There are 4 ways to turn a row about zero (a turn may also mirror it). The second row of each pair is the first, turned, with some noise. The first 36 pairs use one turn. New pairs use 3 turns, one after the other, and a turn may come again.
Some pairs, each with its turns in order after it:
[ 64  41   9  11   3  23  13 -40]
[ 11  -1 -27 -13  51  69 -19  19] => (2)

[-31 -58 -54 -64  23 -59 -58 -19]
[ 87 -10 -27  -1 -42  67  -4 -78] => (3)

[ 22 -42  51 -20 -27  17  48 -10]
[-57 -28  62  16  23  34  -4  -8] => (2)

[-44  -1 -32 -61 -11 -38   9  62]
[  5 -16 -10   5 -30 -57   3 -85] => (2)

[ -6 -22  13  28 -35  46   9  24]
[-25  18  -1  -7   6  47  35  21] => (0)

[-19  52 -18  -5  -3  16 -44  -8]
[ 30  13  23 -39 -14 -34   4   1] => (3)

[-51  60  37   1 -28 -23  31   0]
[ 62  25  42 -58 -28  -4   5  17] => (0)

[24 58 12 36 57 23  5 51]
[-23  48 -44 -40  34 -17 -51  25] => (2)

[-46  31   9 -56 -41 -32 -13 -35]
[ 51 -20  35 -36 -33  17  20 -52] => (2)

[ 43 -47  19  43 -19 -23  29 -36]
[-13 -50   8 -15  33 -69   9  18] => (1)

[ 39   6  10  58  -9 -28   0 -64]
[  7 -61  10  51 -32 -30  18  33] => (3)

[-12 -47  32  20 -54  62  46  62]
[-25  17  -5 -15 -19  83  75  46] => (0)

[-55  -7  53  60  15 -23 -52 -42]
[ 63  92 -24  24  25   8 -18 -28] => (0)

[ 36  48  59 -17 -14  56  13  13]
[-44  52  44   4   4 -26 -37  51] => (3)

[ 20  51   8  -4  48  -7  23 -45]
[ 45 -30  26 -16  26  -3 -33 -52] => (0)

[-13  26  32  -8  -3  52  59  29]
[-67  43  26 -12  42   3  -1   8] => (3)

[ 47 -43  27  32   4  24  10  14]
[-55  -8  13  12  36   3  12  42] => (2)

[-22  59  36  63  33  60 -64 -62]
[-66  54 -19  34  80  47  40  55] => (1)

[  0  -4  33  17  35  23  62 -15]
[ 20  10  32 -27  72  -6 -14 -18] => (1)

[-50 -24 -59 -31 -42 -59  40 -14]
[ 34 -34  -3 -28  20  85  61  -9] => (3)

[-19 -41  64  17 -51   3  46  59]
[ 81  -3 -58 -26  26 -48  16 -33] => (1)

[ 10  25  52  25  32 -65   9 -56]
[ 96   9   9  20  26 -27 -11 -47] => (0)

[-15 -30  60   8 -17  -3  -8 -61]
[  8  39  13  12  33 -59  26  50] => (1)

[-10 -55   2  26 -63   2   1 -29]
[ -6  -4 -16 -47 -15 -60  39  26] => (1)

[ 57  26 -34  27 -31  40  14  41]
[ -9 -74 -18 -27   2  51  37 -27] => (1)

[ 39  60 -11  -2 -15 -31 -20  -8]
[ 29 -17 -43 -46  21  26  -2 -17] => (2)

[ -5 -27 -13  29 -31   8  59  33]
[ -7 -12 -37 -47 -10  25  52  30] => (0)

[24 47 46 15 12 -3 52 49]
[-73  27 -18 -23  -9 -11  -1  50] => (3)

[ 26  40 -14 -45  48  47 -23   4]
[ -3  71 -29  -2  39  24   7 -39] => (2)

[ 40   0  62 -14 -40 -30  65 -64]
[ 75 -36  44   5  41 -51  14  52] => (1)

[ 57   0  52   1 -29  48 -29 -37]
[ -3  -2  35 -28  72  46  35  29] => (2)

[ 59 -61  36  16  44 -65  34  54]
[ 20 -54 -14  34  31 -70 -64 -68] => (1)

[-25  29  55 -36  39   2 -17 -35]
[-13  49  35  10 -52 -14  14 -29] => (3)

[ 32  -6  58   0  33 -40  50  -3]
[-63   7 -32  40 -42  18   6  15] => (3)

[ 65  63  35  26  33  -9   0 -61]
[ 47 -25  43   4  86 -12 -15 -46] => (0)

[ 30 -11   6  -9  47  34  45 -35]
[ -7 -46   0  -5   9  29   5 -67] => (0)

New pairs, each followed by its turns in order:
[ 42  38 -42  21 -56  -2  52  26]
[ 28 -16  63 -63 -22 -31 -15 -49] => (3) (3) (3)

[ 31  51   9 -55   3 -22 -34  13]
[-39  -4  14 -31  47  28  52  26] => (2) (2) (1)

[ 39 -17  11 -56 -15  24   0 -54]
[  8  25  54  24  55  27 -23 -24] => (2) (1) (1)

[-64   8 -36 -32  22   4  24 -10]
[-39 -17   5  30  15  68   7   7] => (0) (2) (2)

[-59  60 -11 -28  54 -21  22  -1]
[ 13 -74  -9 -25 -28  20  25 -62] => (0) (2) (0)

[ 37  63  41 -31  38 -28 -12  38]
[ -5 -22  10  62 -67  47 -29  11] => (3) (2) (3)

[-22 -36  47  47 -38 -51 -65   0]
[ 63  23 -34  45  48  35 -30 -53] => (3) (1) (3)

[-31 -31 -36 -38 -65  42  55 -37]
[  4 -45 -22 -41  52  43 -41 -65] => (2) (0) (0)

[ 17  28  57  34 -30 -44  -6  64]
[-10   3 -53  17  78 -11 -56 -38] => (0) (0) (3)

[ 59 -20  13 -31 -12  53 -62 -44]
[ 68  71 -51  25  13 -35   0  10] => (1) (2) (3)

[  6 -22 -37  24  27 -51  54 -22]
[ -5 -16   5 -28 -43  35   2 -72] => (3) (1) (2)

[ 54 -57  12  64  20 -57 -21 -15]
[ 29 -35  20  38 -58 -37  42 -62] => (3) (1) (2)

[ 31 -38 -52  11 -20 -13 -50 -52]
[-54  -3 -50 -29  47  10  16 -46] => (3) (2) (3)

[ -8  -9  45  49  63 -31  39   3]
[  9 -55  10 -45 -35  52  50  20] => (2) (1) (1)

[ 62  34 -10  55   8   9  27 -49]
[ 67   8  26  11  14 -14 -71   8] => (0) (2) (2)

[ 49  -7  57  17 -56 -34  61   1]
[ -7  32 -49  32 -64   1  -2 -61] => (3) (3) (2)

[-48  34  55 -54  38   5  -9 -47]
[ 65 -23  22 -33 -21  39  39  53] => (3) (3) (0)

[-64  16  -3  43  40   2  42  23]
[-18   6  35   7  -4 -78  44 -16] => (3) (0) (0)

[-31 -47 -40 -15  15   8 -47  11]
[  7 -43  26  41   0 -33  50  -2] => (1) (2) (1)

[ 25  -3  33  52  25 -49  55  50]
[ 40 -74 -30  -3 -14 -56  38 -31] => (1) (0) (3)

[-39 -50  18  18  39   5 -24  16]
[ -6 -43  10 -52 -41   6  -4  31] => (2) (3) (0)

[ 43  33 -17  31 -18 -14 -34 -12]
[-37 -26 -12  -8 -18  47  16 -29] => (3) (3) (1)

[-12  28 -30 -62  24 -16  10  43]
[-62 -45  11   2  47  30  34  -1] => (2) (2) (0)

[-15  65  42  -3  20 -49 -22  41]
[ -1 -11 -16  23  -1  71  74  15] => (3) (2) (2)

[-52  46  26 -32 -19 -35  -9  59]
[-11 102  27 -15  14  16 -20  -2] => (3) (3) (3)

[-30 -29   4 -38  12  -3  11 -24]
[ 57  12 -11  14 -17  16  11   1] => (3) (3) (0)

[ 60  56 -64   1   8  55 -10  58]
[-43  46  10  49 -26 -70  67 -28] => (2) (3) (0)

[ 33  -8   3  11   1  -4 -45 -64]
[ -5 -31 -35  15 -63  34   8  18] => (3) (2) (0)

[  7  57  42 -27 -21   5  63 -33]
[ 73  13 -29 -43   2 -49  21 -27] => (1) (3) (3)

[-64 -65 -39  -5  53  41  23 -22]
[-10 -13   7  91  13 -30  73   6] => (3) (3) (3)

[ 10  -2  34  50  37 -31   9   7]
[  8 -26  19  28  -3 -35 -21  50] => (2) (2) (1)

[ -4 -53  41 -15 -29  64  -1  12]
[-16   6 -16  19  86  45   9  17] => (2) (0) (2)

[-34 -55 -63 -45  25  28 -31  64]
[-44  68  -8  32  41 -58  66   9] => (3) (1) (3)

[ 10 -53 -34  24  34  19  48 -41]
[ 33  37 -33  57 -21  -4 -14 -52] => (2) (1) (2)

[ 41  61  21  30 -45   4 -25 -50]
[ 14  15 -20  34 -93 -25   9  -8] => (3) (2) (0)

[ 31 -22  36   6 -27  12  -2   7]
[-34  20 -33 -13 -14  13  17 -17] => (1) (3) (0)

[-47 -30  30  56  62 -61  59  48]
[ -9  28 -28 -99 -19  17  31  95] => (2) (0) (3)

[-31 -61 -58 -58  35  44  36  44]
[ -1  11   6  47  41 -44  31  92] => (3) (3) (1)

[-50  61  24  16   2  64 -27 -31]
[-10 -49  95 -14  -7   9 -36 -40] => (0) (2) (0)

[ 65 -38  13  20 -12  55  40 -43]
[ 31  -5  12 -23 -42 -13  12  99] => (3) (2) (0)

[-65  -3   2 -26  64  32 -54 -49]
[ -9   7  14   6  15 -86 -87 -11] => (0) (1) (2)

[ 57  21 -51 -36  52  62  -5 -53]
[ 36  51 -43  49 -56  47  39 -32] => (2) (3) (3)

[ 47 -35 -23  63  18  63 -53  40]
[ 17 110 -36  -3   3 -23   0  52] => (3) (1) (0)

[ 60  18 -65 -26 -34  17 -16 -48]
[-26   1   3 -88  29 -29  42 -48] => (0) (3) (0)

[  6  28  41 -62   4 -27 -52  24]
[ -4  26  89 -21  28  11 -29  19] => (2) (3) (2)

